The rows are grouped in 4 different ways at once. Each group adds its own fixed numbers to the row, and there is some noise. The rows also spread widely along 14 directions, which tell nothing about the answers.
Known rows, each followed by its group in each grouping:
-6, 2, 7, -7, -9, 9, -3, -17, 1, -3, -20, 17, 19, -11, -3, -18, 4, 6, -13, -2, -11, 12, 19, -16, 6, 12, -16, -5, 4, -4, -5, -3, -3, -7, -8, -6, -6, 19, -5, 17, -21	gal (3) (3) lom
1, 4, -1, 4, 6, 4, -14, 9, 37, -7, -5, -6, 30, -5, 4, 5, 6, -8, -2, 0, 3, -9, 15, -2, 0, -12, -3, -3, 27, -5, 11, -11, -24, -11, -18, -4, -14, 3, 10, -14, 11	ziki (0) (0) Lim
-18, 3, 0, -2, 3, -10, -4, 8, 5, 10, 3, 18, 40, 13, 17, 0, 8, 13, 3, -25, 12, -14, 1, -8, 7, -2, 17, -9, 16, 15, -22, -19, -19, -16, 13, 1, 10, 3, 10, -9, 1	gal (4) (2) sanoz
-5, 13, 16, -38, 16, -1, -7, 2, 8, -13, 6, -12, 17, -20, 21, 7, 6, -2, -2, 4, 8, 6, 7, -12, 10, -1, -7, -7, 23, -2, 4, 4, 9, -9, 0, -8, -37, 9, 5, -8, 30	ziki (3) (1) sanoz
-17, 24, 22, -6, 12, -36, -3, 2, 4, 5, 17, -14, -13, -2, 40, 16, -13, 21, -15, -5, 29, 7, -1, -15, 18, 13, -23, 11, 14, 11, -21, -21, 9, 1, 3, 41, -22, 24, -6, 24, 13	Pona (4) (2) lom
-4, -3, -8, 28, 1, -24, -15, 8, 2, 11, -1, 2, -29, 14, 4, 12, -21, -1, -5, 6, 28, -14, 0, 17, -12, 15, 5, 11, 6, 20, 1, -10, -6, 13, 0, 11, 17, 15, -1, 11, -30	Bupab (1) (1) Lim
-13, 10, 3, -32, 3, -2, -8, -9, -5, -15, -10, 21, -12, 7, 0, -7, -26, -13, -8, 20, -9, 0, 8, -12, -25, 16, -35, 37, -3, -1, 7, -40, 39, -21, 9, -8, -6, 23, -12, 29, -3	Bupab (1) (3) lom
4, -15, 2, 3, 11, 10, -15, 5, -16, -5, -10, -14, -16, -3, 23, -1, -14, 8, -12, 9, -17, -4, 3, 0, -14, -56, 18, 15, -6, -5, -1, 22, -18, -12, 20, -26, -13, -13, 3, -14, 7	Pona (2) (0) sanoz
0, 21, -22, -3, 2, 23, 29, 1, 26, -8, -3, 6, 52, -22, -28, -27, 18, -8, -3, 13, -56, -7, 7, 0, 29, -10, 6, -3, 0, -24, 10, -13, 13, -21, -20, -20, -10, -24, -3, 1, -14	Nuvar (0) (3) sanoz
9, -19, 21, 13, -14, 11, -19, -1, -11, 8, -21, 17, -6, 20, -3, -11, 4, -8, -6, -13, 25, 7, 13, 8, -38, 8, -19, -3, -5, 17, 9, -27, -27, 6, 2, -8, 29, 11, -4, -1, -23	Nuvar (2) (1) sanoz
-10, -10, 12, -11, -10, 7, -4, -12, 4, -7, 5, 22, 6, 3, 17, -6, 19, 11, 16, -26, 35, 17, 17, -8, -5, 18, -18, 1, -12, 1, -9, -9, 11, -4, 8, 2, 17, 7, -11, -3, 14	Nuvar (0) (3) lom
-2, 16, 28, -4, 4, 1, -10, 11, 37, 7, -10, -12, 15, -24, 8, 8, 13, 3, 6, 10, -3, 12, 31, -9, -7, -35, -12, -6, 2, 2, 25, -12, -23, -1, -29, -7, 8, 12, -11, -13, -4	Pona (3) (1) sanoz
8, -10, 21, -22, -6, -2, -6, -26, 13, -1, -7, 9, 22, 11, 10, 9, 4, 5, 15, -3, 6, 29, 15, -25, 7, 14, -43, 18, 18, -6, 0, 6, 0, -25, -12, 18, -38, 40, -15, 8, 28	Pona (3) (2) sanoz
-9, -1, 5, 17, -1, 16, -6, 0, -15, -4, -3, -13, -14, -18, 30, -17, -4, 17, -9, -10, 14, 3, 3, 1, -3, -20, -3, -9, -2, -6, -7, -7, -9, 18, 5, -22, 13, -16, -1, -2, -6	Bupab (2) (1) sanoz
5, -9, -2, 20, 7, 11, -20, 3, 17, -9, -4, -6, 4, -9, 10, 5, 9, -5, -8, -6, 34, -2, 13, 15, -3, 14, 2, -22, 28, -6, 7, 4, -21, 16, -11, -6, -10, -2, 9, -8, -6	gal (0) (1) Lim
4, 12, 23, 3, 4, -16, 2, 11, -4, 3, 0, -4, -29, -5, 13, -5, -5, 2, -29, 10, -10, 5, 0, -5, -1, -14, -11, 19, -19, -6, -7, -4, 10, 3, -1, 12, -15, 4, -14, 12, 2	Nuvar (1) (3) lom
1, -8, -17, 24, 2, -25, -7, -1, 15, 6, 6, 1, -13, 0, -11, 15, -8, 11, 5, 15, 14, -3, 7, 13, 11, 31, 2, 11, -1, 17, 9, 4, 8, 4, -11, 11, 5, 20, -13, 13, -39	Nuvar (2) (1) sanoz
-9, -3, -18, -13, 8, 18, -16, 8, 27, -24, 8, 11, 14, -6, 11, -1, -6, 4, 16, 8, -6, -14, 1, -9, -17, -17, 5, 22, 4, -13, 10, -11, 15, -18, -2, -31, 4, -22, -3, -23, 24	Pona (2) (0) lom
8, -1, 22, -27, 2, 10, -1, 5, 5, -7, -7, 8, -11, -11, -8, -5, 18, -7, 3, 10, -5, 16, 21, -1, -23, -18, -9, 0, -27, 6, 22, -6, 10, -5, 0, -19, 11, 2, -11, -6, -4	Pona (2) (3) sanoz
3, -7, -19, 23, 3, 7, -2, 7, 9, -5, 0, -13, -6, -35, -2, -9, 18, 20, -16, 7, -9, -1, 11, 12, 30, -2, 34, -27, -2, -12, 1, 44, -13, 21, -18, -19, -4, -20, 5, -1, -35	gal (0) (0) sanoz
10, 6, -1, -1, 3, -6, 24, 0, -9, 3, 3, -16, -15, 5, -2, 1, -10, -4, 10, 5, -10, 3, -6, -1, 0, -23, -12, 8, -11, 6, 5, -3, 4, -7, 7, 10, -2, 1, -3, 2, 7	gal (2) (0) lom
-9, 7, 17, -15, 10, 2, 1, 6, 1, -6, 8, 24, 27, 1, 10, -15, 18, -5, 2, -8, 2, -1, 14, -1, -11, -6, 0, 2, -15, 5, -3, -32, 12, -14, 14, -11, -2, -13, -10, -11, 2	Pona (3) (1) lom
-5, 20, 12, -10, 19, -10, -5, 14, 23, -10, 7, -26, -17, -7, 22, 23, -10, -14, 8, 7, 22, -7, 3, -4, -11, -24, -8, -4, 15, 4, 12, -10, 2, 2, 6, 6, -12, 8, 2, -11, 31	gal (3) (3) lom
23, 1, 10, -12, -3, -7, 8, -2, 1, 5, -3, 2, -5, 3, -21, 0, 9, -17, -6, 6, 4, 13, 0, 4, 3, 31, -12, -12, -4, 9, 11, 9, 6, 8, -12, 14, -16, 17, -5, 6, -6	ziki (3) (1) lom
-12, -1, -9, -16, 14, -1, 4, -18, -11, -23, 17, -13, -9, 2, 30, 10, -14, 3, 23, -11, 44, 2, 6, 6, -2, 10, -25, 6, 13, 9, -7, -12, 23, -12, 31, 4, -10, 4, 4, 2, 22	Nuvar (2) (0) lom
-12, 1, -13, 36, -5, -9, 18, -13, 8, 10, 8, 1, 1, 16, 12, 2, -11, 14, 26, -15, 21, -5, 1, 1, 8, 0, -13, 3, -1, 8, -13, -21, -3, 2, 2, 18, 25, 7, -9, 7, -17	gal (3) (2) lom
-4, 6, 1, -18, -9, 2, 16, 4, 6, 10, -4, 11, 27, 17, -8, 1, -4, -4, 14, -3, -29, -7, -12, -17, -8, -21, -11, 24, 1, 7, 2, -20, 1, -31, -6, 2, 14, 13, 0, -5, 23	Nuvar (2) (2) Lim
-9, 3, -20, 30, 0, -30, 19, 7, -19, 20, 8, 1, -15, 23, 5, 6, -16, 8, 3, -12, 6, -23, -16, 16, 2, -7, 24, 5, -13, 29, -18, -15, -3, 5, 20, 15, 32, -2, 7, 7, -26	Nuvar (4) (0) Lim
11, -8, 9, -8, -7, 3, -10, -21, 12, -1, -12, 13, 15, 7, -7, 2, 8, -2, -10, -4, 14, 25, 24, -4, -1, 42, -34, -5, 23, 2, 7, -2, -6, -3, -18, 16, -24, 30, -3, 18, -10	Pona (4) (2) Lim
-19, 4, 7, 2, 2, -5, -20, 11, 20, 4, 4, 2, 5, -17, 27, 10, 8, 23, 12, -10, 27, -3, 12, -7, -4, -9, 9, -6, 4, 10, 0, -5, -12, 7, -9, -11, 24, 5, -3, -13, -4	Nuvar (3) (1) sanoz
-19, 26, 17, -30, -10, 1, 8, 9, 11, 15, -11, 0, 12, -11, -6, 5, 4, -2, 5, -2, 1, -4, 2, -14, -11, -1, -11, -16, 9, 26, 13, -27, -7, 5, -21, -4, 43, 27, 9, 9, -9	Nuvar (3) (2) sanoz
-5, 4, -20, 17, 0, 17, 2, 8, -15, 4, -7, -7, 4, -3, 5, -14, -4, 0, -7, -9, -5, -18, -10, 13, 3, -19, 28, -18, 7, 0, -8, 4, -19, 8, 9, -25, 16, -23, 15, -10, -13	Bupab (1) (1) sanoz
-5, 1, 14, -6, -1, 2, -9, 15, 2, -5, 2, 5, 14, -18, 27, -16, 14, 17, -24, -8, -15, -3, -7, -19, 6, -15, 12, -2, 3, -14, -15, 11, -5, 4, -11, -14, -16, -12, 3, -14, 23	Nuvar (3) (0) Lim
4, 15, 8, -44, -6, 17, 18, -6, -2, -14, -4, 9, 17, -5, -13, -11, 9, -22, -1, 5, -21, 9, -6, -11, -2, 17, -28, 4, 6, -10, 11, -19, 31, -10, -10, -5, -13, 9, 2, 12, 28	Nuvar (0) (3) Lim
-3, 2, -4, 9, 10, 1, 6, -13, -14, 4, -7, -13, -18, -1, 10, 9, -13, -1, -5, 2, 7, 6, 17, 16, -8, -16, 0, -9, 2, 14, 3, 1, -12, 2, 15, 2, 5, 5, 9, 14, -26	Pona (4) (2) Lim
3, -11, -7, 6, 5, 10, -7, -10, 1, -1, -5, -16, -15, -5, 9, 9, -3, 7, 4, 2, 9, 9, 15, 7, 1, -12, -2, -5, 7, -4, 5, 28, -16, 1, 2, -7, -6, 5, 5, -1, -7	Bupab (1) (2) sanoz

New rows, each followed by its group in each grouping:
14, -12, 11, 13, -5, 7, 4, -9, 7, 4, -12, 8, 18, 9, -3, -6, 18, -7, 3, -12, -1, 13, 19, 4, -6, -14, -9, -4, -6, 1, 1, 5, -19, -10, -1, 0, -8, 10, -6, -11, -1	Nuvar (3) (3) Lim
20, 14, 25, -24, 2, 0, 10, 23, -2, 1, -1, 1, 5, 8, -20, -8, 13, -30, -16, 4, -6, 1, -15, -1, -14, 14, -15, -9, 2, 6, 13, -26, 5, 3, -8, 9, -13, 2, -1, -4, 19	gal (2) (1) lom
5, -2, 20, 13, 1, -11, 4, 10, -11, 15, 1, -19, -36, -13, 24, 4, -3, 22, -17, 7, -21, 6, -9, -7, 7, -40, 13, 10, -22, -6, -7, 36, -7, 10, -2, 2, -6, -3, -10, 1, 7	Nuvar (3) (2) sanoz
-10, 24, 31, -22, 4, -8, 3, 23, 16, 8, 1, -8, 12, -22, 20, 2, 12, 15, -12, 5, -19, -2, -5, -28, 7, -29, 0, -2, 3, -6, -3, -4, -4, -2, -20, -2, -9, 5, -2, -5, 26	gal (3) (2) sanoz
-12, 9, 14, -16, 13, -18, -1, 2, 19, -13, 24, -10, -9, -1, 33, 21, 1, 6, 27, -4, 36, 3, 0, -11, 0, 1, -22, 16, 3, 1, -1, -16, 31, -5, 10, 12, -15, 11, -13, -8, 43	Nuvar (3) (3) sanoz
2, 6, 24, 1, 9, -13, 8, 11, -20, -3, 12, -30, -39, -16, 32, -1, 0, 14, -16, 0, 16, 9, -7, -3, 5, -21, -7, -7, -12, 1, -9, 3, 4, 20, 10, 8, -16, -8, -2, 4, 11	gal (2) (0) sanoz
0, 4, 3, 26, 18, -29, 13, 13, 26, 11, 18, -13, 5, 2, 5, 21, 19, 0, 26, -6, 33, -4, 16, 21, 12, -7, 12, -16, -7, 20, 8, -7, -11, 4, 5, 15, 4, 0, -9, -16, -16	gal (3) (1) sanoz
5, 17, 23, -27, 9, -3, 19, -1, -4, -6, 6, -21, 4, -16, 17, 3, 15, -7, -4, -9, 8, 15, 3, -7, 12, -11, -14, -19, 7, 2, -3, 8, 10, 4, 5, 10, -25, 11, 7, -3, 30	Nuvar (3) (3) Lim
-8, 7, -3, 15, 2, -1, -3, 0, 7, 1, -5, 1, 0, 0, 7, 1, 2, -8, 0, -6, 23, -7, 4, 8, -6, 3, 0, -17, 10, 15, -2, -18, -8, 13, 0, -1, 14, 6, 4, 2, -15	Pona (3) (3) Lim
12, -12, -18, 35, -2, 0, 4, -1, -2, 3, 11, 8, 14, 20, 4, -3, 17, 3, -7, -29, 26, -2, -13, 15, 18, 36, 13, -25, 18, 0, -25, 9, -12, 17, 3, 16, -13, -19, 9, -7, -2	Pona (4) (2) Lim
25, -11, -1, 24, 0, -16, 10, 6, 11, 16, -2, 6, 11, 16, -25, 3, 8, -6, 3, 5, -15, 5, 12, 15, 3, -10, 7, 10, -22, 11, 11, 8, -17, -19, -2, 14, -1, 6, -17, -9, -26	Nuvar (2) (1) lom
14, -15, -3, 6, -23, 23, -1, -1, 8, 3, -17, 24, 25, 4, -16, -24, 20, 2, -2, -13, -18, 3, -2, -12, -10, 7, 1, -14, 3, -10, 2, 7, -18, 4, -29, -17, 10, -3, 2, -14, -3	gal (3) (0) Lim
-2, -1, 20, -29, 9, -15, 3, -11, -7, -4, 7, 0, -21, -2, 17, 12, -7, 10, 8, 16, -4, 16, 6, -13, 1, -9, -21, 29, -13, 0, 3, 7, 30, -16, 10, 7, -26, 20, -18, 15, 18	Pona (3) (2) sanoz
0, 9, 1, -7, 5, 3, -9, 21, 0, 2, -1, 0, -5, 6, 5, 9, -7, -18, -2, 0, 2, -15, -7, 8, -29, -18, 18, -5, 5, 15, 9, -18, -9, 5, 8, -13, 19, -11, 12, -15, 11	Pona (4) (1) Lim
23, -13, -21, -29, -15, 19, -5, -11, 0, -4, -21, 7, -10, 8, -33, 12, -8, -15, 11, 13, -24, 7, -13, -6, -10, 24, -1, 3, 13, -2, 23, 39, 8, -5, -14, -15, 1, 21, 6, 1, 13	Nuvar (4) (3) sanoz
12, 1, -1, -11, 5, 0, -21, 18, 9, -17, -1, -6, -20, -22, 2, -5, 4, 8, -35, 22, -18, -3, -10, -10, 5, 19, 11, 0, 8, -20, 10, 23, 12, 19, -22, -16, -32, -9, 0, 3, 7	Bupab (4) (0) sanoz
-1, -5, 19, -26, 5, 11, -5, -6, -15, -9, 2, -2, -24, -2, 12, 3, 4, -3, 4, -1, 30, 15, 12, 3, -24, 4, -19, -6, -7, 11, 10, -9, 12, 5, 17, -9, 8, 5, -1, 6, 4	Pona (2) (2) sanoz
25, -10, 10, -20, 5, 1, -4, 5, -4, 1, -16, 2, -11, 22, -25, 15, -9, -38, 5, 19, -6, -4, -1, 11, -38, -5, -5, 5, 5, 14, 29, 3, -4, -10, 5, -7, -15, 19, 3, -8, 14	gal (3) (1) Lim
17, 3, 21, -6, -2, 4, 11, 5, 5, 4, -13, 1, 23, -2, -8, -14, 20, -11, -17, -2, -22, 7, 8, -9, -2, -12, -9, -12, 4, -6, 5, -2, -17, -4, -17, 0, -24, 6, 3, -6, 6	gal (3) (0) Lim
17, -6, 10, 7, -15, 28, -2, -6, 14, -7, -6, -3, -19, 2, -7, -4, 7, -14, 6, -2, 17, 16, 5, 1, -17, 14, -33, -6, -2, -13, 19, -7, -4, 16, -21, 1, 11, -3, -5, 1, 9	ziki (0) (2) lom
-14, 4, 21, -15, -4, 1, -6, -3, -6, 10, -17, 9, 23, -16, 20, -9, -3, 20, -13, -2, -20, 8, 22, -17, -4, -36, -4, 13, -4, 6, -5, -8, -20, -22, -2, -13, 12, 19, -3, 4, -8	Nuvar (2) (1) Lim
-4, 0, 5, -3, -4, -5, -1, -3, -21, 0, -7, 5, -30, 12, 11, -7, -24, -4, -9, 5, 5, -6, -5, -3, -25, 2, -19, 18, -3, 6, -4, -23, 13, 5, 6, -1, 3, 10, 1, 18, -4	gal (1) (0) Lim
-7, 5, -18, -17, 6, -6, 0, 3, 11, -12, 15, -2, -19, -5, -1, 19, -14, -2, 25, 15, 13, -10, -12, 1, -1, 20, 0, 16, 7, 1, 14, -2, 34, -1, 0, -9, 1, 3, -4, 3, 15	gal (0) (1) sanoz
-2, -16, -14, 20, 7, -7, -2, -9, -7, -4, -2, 13, 9, 1, -2, -13, 1, 13, -7, -2, -2, 0, 22, 11, 10, -3, 13, 4, -14, 8, -5, 6, -7, -14, 17, -7, -2, -2, -8, 6, -44	Bupab (2) (0) lom
1, -6, -25, 29, -3, 15, -12, -10, 9, -2, -26, 0, -2, 2, -17, -5, -33, -6, -11, 29, -25, -16, 8, 7, -18, -7, -8, 18, 19, -5, 19, -18, -15, -9, -9, -19, 4, 7, 0, 22, -44	gal (2) (2) sanoz
-9, -8, -16, 11, -2, -14, -5, 6, 15, 18, 2, 8, -13, -13, -1, 17, -4, 31, 8, 15, -25, -7, 4, -4, 16, -27, 36, 22, -22, 6, 2, 39, -7, -11, -12, -8, 27, 6, -12, 1, -24	Pona (0) (2) sanoz
6, 14, 18, -10, 11, -10, 19, 13, 13, 12, 3, -11, 32, 3, -4, 6, 20, -8, 3, -5, -7, 3, 10, 1, 10, -29, 0, -10, 0, 15, 2, -11, -18, -21, 3, 12, -9, 2, 2, -12, 5	Pona (2) (2) sanoz
1, -9, -3, 33, -3, 2, 11, 1, 0, 2, 7, 0, -1, 19, 18, -5, 0, 1, 13, -22, 22, -2, -6, 5, -7, -14, -5, -1, -4, 2, -15, -17, -9, 3, 13, 5, 9, -11, -1, -13, 10	gal (2) (3) Lim
0, -6, 10, 10, -12, -2, -4, -5, -25, 13, -10, -1, -3, 9, 17, -4, -8, 6, -11, -21, 23, 4, -5, 1, -8, 4, -9, -8, 13, 17, -15, -6, -21, 5, 8, 8, 13, 18, 7, 6, -3	Nuvar (2) (1) Lim
26, -36, -8, 43, -14, -1, -13, 3, -8, 8, -7, 10, -27, 30, -6, -4, -1, 3, 0, -6, 12, 0, -11, 13, -15, 9, 8, 8, -14, 4, -5, 17, -16, 12, 0, -2, 6, -8, -8, -8, -12	Pona (2) (0) sanoz
2, 5, 19, -10, 8, -1, 0, 20, -13, 5, 8, 0, -12, -12, 16, -4, 16, 7, -28, -3, -12, -4, -7, -1, 6, -23, 29, -7, -20, -2, -13, 23, -4, 3, 11, -4, -7, -19, 1, -8, 12	Pona (0) (2) lom
4, -2, -5, 11, -7, 11, -5, 13, -1, 15, -14, 3, -7, 12, -15, 0, -7, -13, -4, 5, -7, -16, -12, 7, -25, -12, 10, -4, 2, 14, 12, -13, -19, 5, -3, -12, 33, -2, 6, -4, -15	Pona (2) (2) sanoz
-16, 9, -5, 0, 9, -10, 14, 13, 16, 0, 18, 7, 12, -8, 11, -1, 6, 20, 11, 0, -11, -11, 0, -7, 11, -26, 15, 12, -18, 1, -5, -9, 9, -17, 6, -1, 13, -14, -8, -8, 0	gal (2) (2) lom
-4, 7, -15, 2, 14, -6, 21, -14, -5, -15, 27, -24, 1, 7, 25, 7, 2, 0, 30, -19, 44, 7, 2, 11, 17, 15, -22, -14, 16, 2, -7, -21, 19, 7, 22, 12, -18, -12, 6, -3, 19	Bupab (4) (0) sanoz
12, -16, 1, 28, -22, 35, 3, -12, -10, 3, -15, -4, -9, -9, 17, -20, 7, 16, -9, -17, -8, 13, -7, -13, 2, -16, -2, -19, 3, -24, -13, 36, -26, 24, -19, -16, 4, -14, 5, -7, 7	gal (3) (2) Lim
18, -11, 23, -19, -23, 9, -24, 12, -1, 1, -8, 28, 7, 8, 0, -16, 14, 4, -23, -14, 3, 11, -23, -27, -10, 42, -12, 2, 8, -8, -11, 5, -4, 7, -24, 2, -8, 11, -4, -9, 34	ziki (2) (1) lom
15, 1, 26, -41, -8, 4, 22, -8, -17, -2, -1, 2, 7, 7, 1, -2, 24, -12, 13, -17, 11, 23, -8, -16, 4, 15, -26, -19, -2, 3, -5, 7, 16, -3, 8, 9, -23, 17, -2, -3, 40	gal (3) (3) sanoz
3, 12, -5, -18, 13, 1, 10, 9, 28, -10, 12, -11, 14, -9, -13, 14, 23, -19, 28, 2, 16, -2, 5, 7, 4, 0, 2, -24, 5, 6, 20, 0, 9, 0, -4, -5, -3, 0, 4, -20, 17	Bupab (3) (3) sanoz
22, -15, 18, -10, -1, 34, -3, 4, -18, -14, -17, 4, 26, 2, -3, -31, 31, -19, -23, -15, -12, 8, 3, 3, -10, -11, 2, -26, 5, -18, 0, 6, -22, -1, 9, -28, -27, -26, 14, -19, 20	Bupab (0) (0) sanoz
14, -15, -2, -10, 5, -9, -14, 13, 8, 2, 4, 20, -2, 13, -9, 10, 6, 6, -7, 10, -23, -4, -11, -4, -4, 2, 26, 19, -8, -4, 3, 30, 4, -14, -1, -7, -20, -6, -6, -9, 16	Pona (4) (2) sanoz
20, -1, 0, -7, -14, 24, -9, 15, 6, 5, -32, 17, 15, 15, -36, -16, -7, -30, -15, 16, -42, -14, -15, -5, -36, -5, -3, 5, 8, -1, 24, -18, -18, -11, -21, -24, 11, 1, 2, -7, -2	gal (2) (1) lom
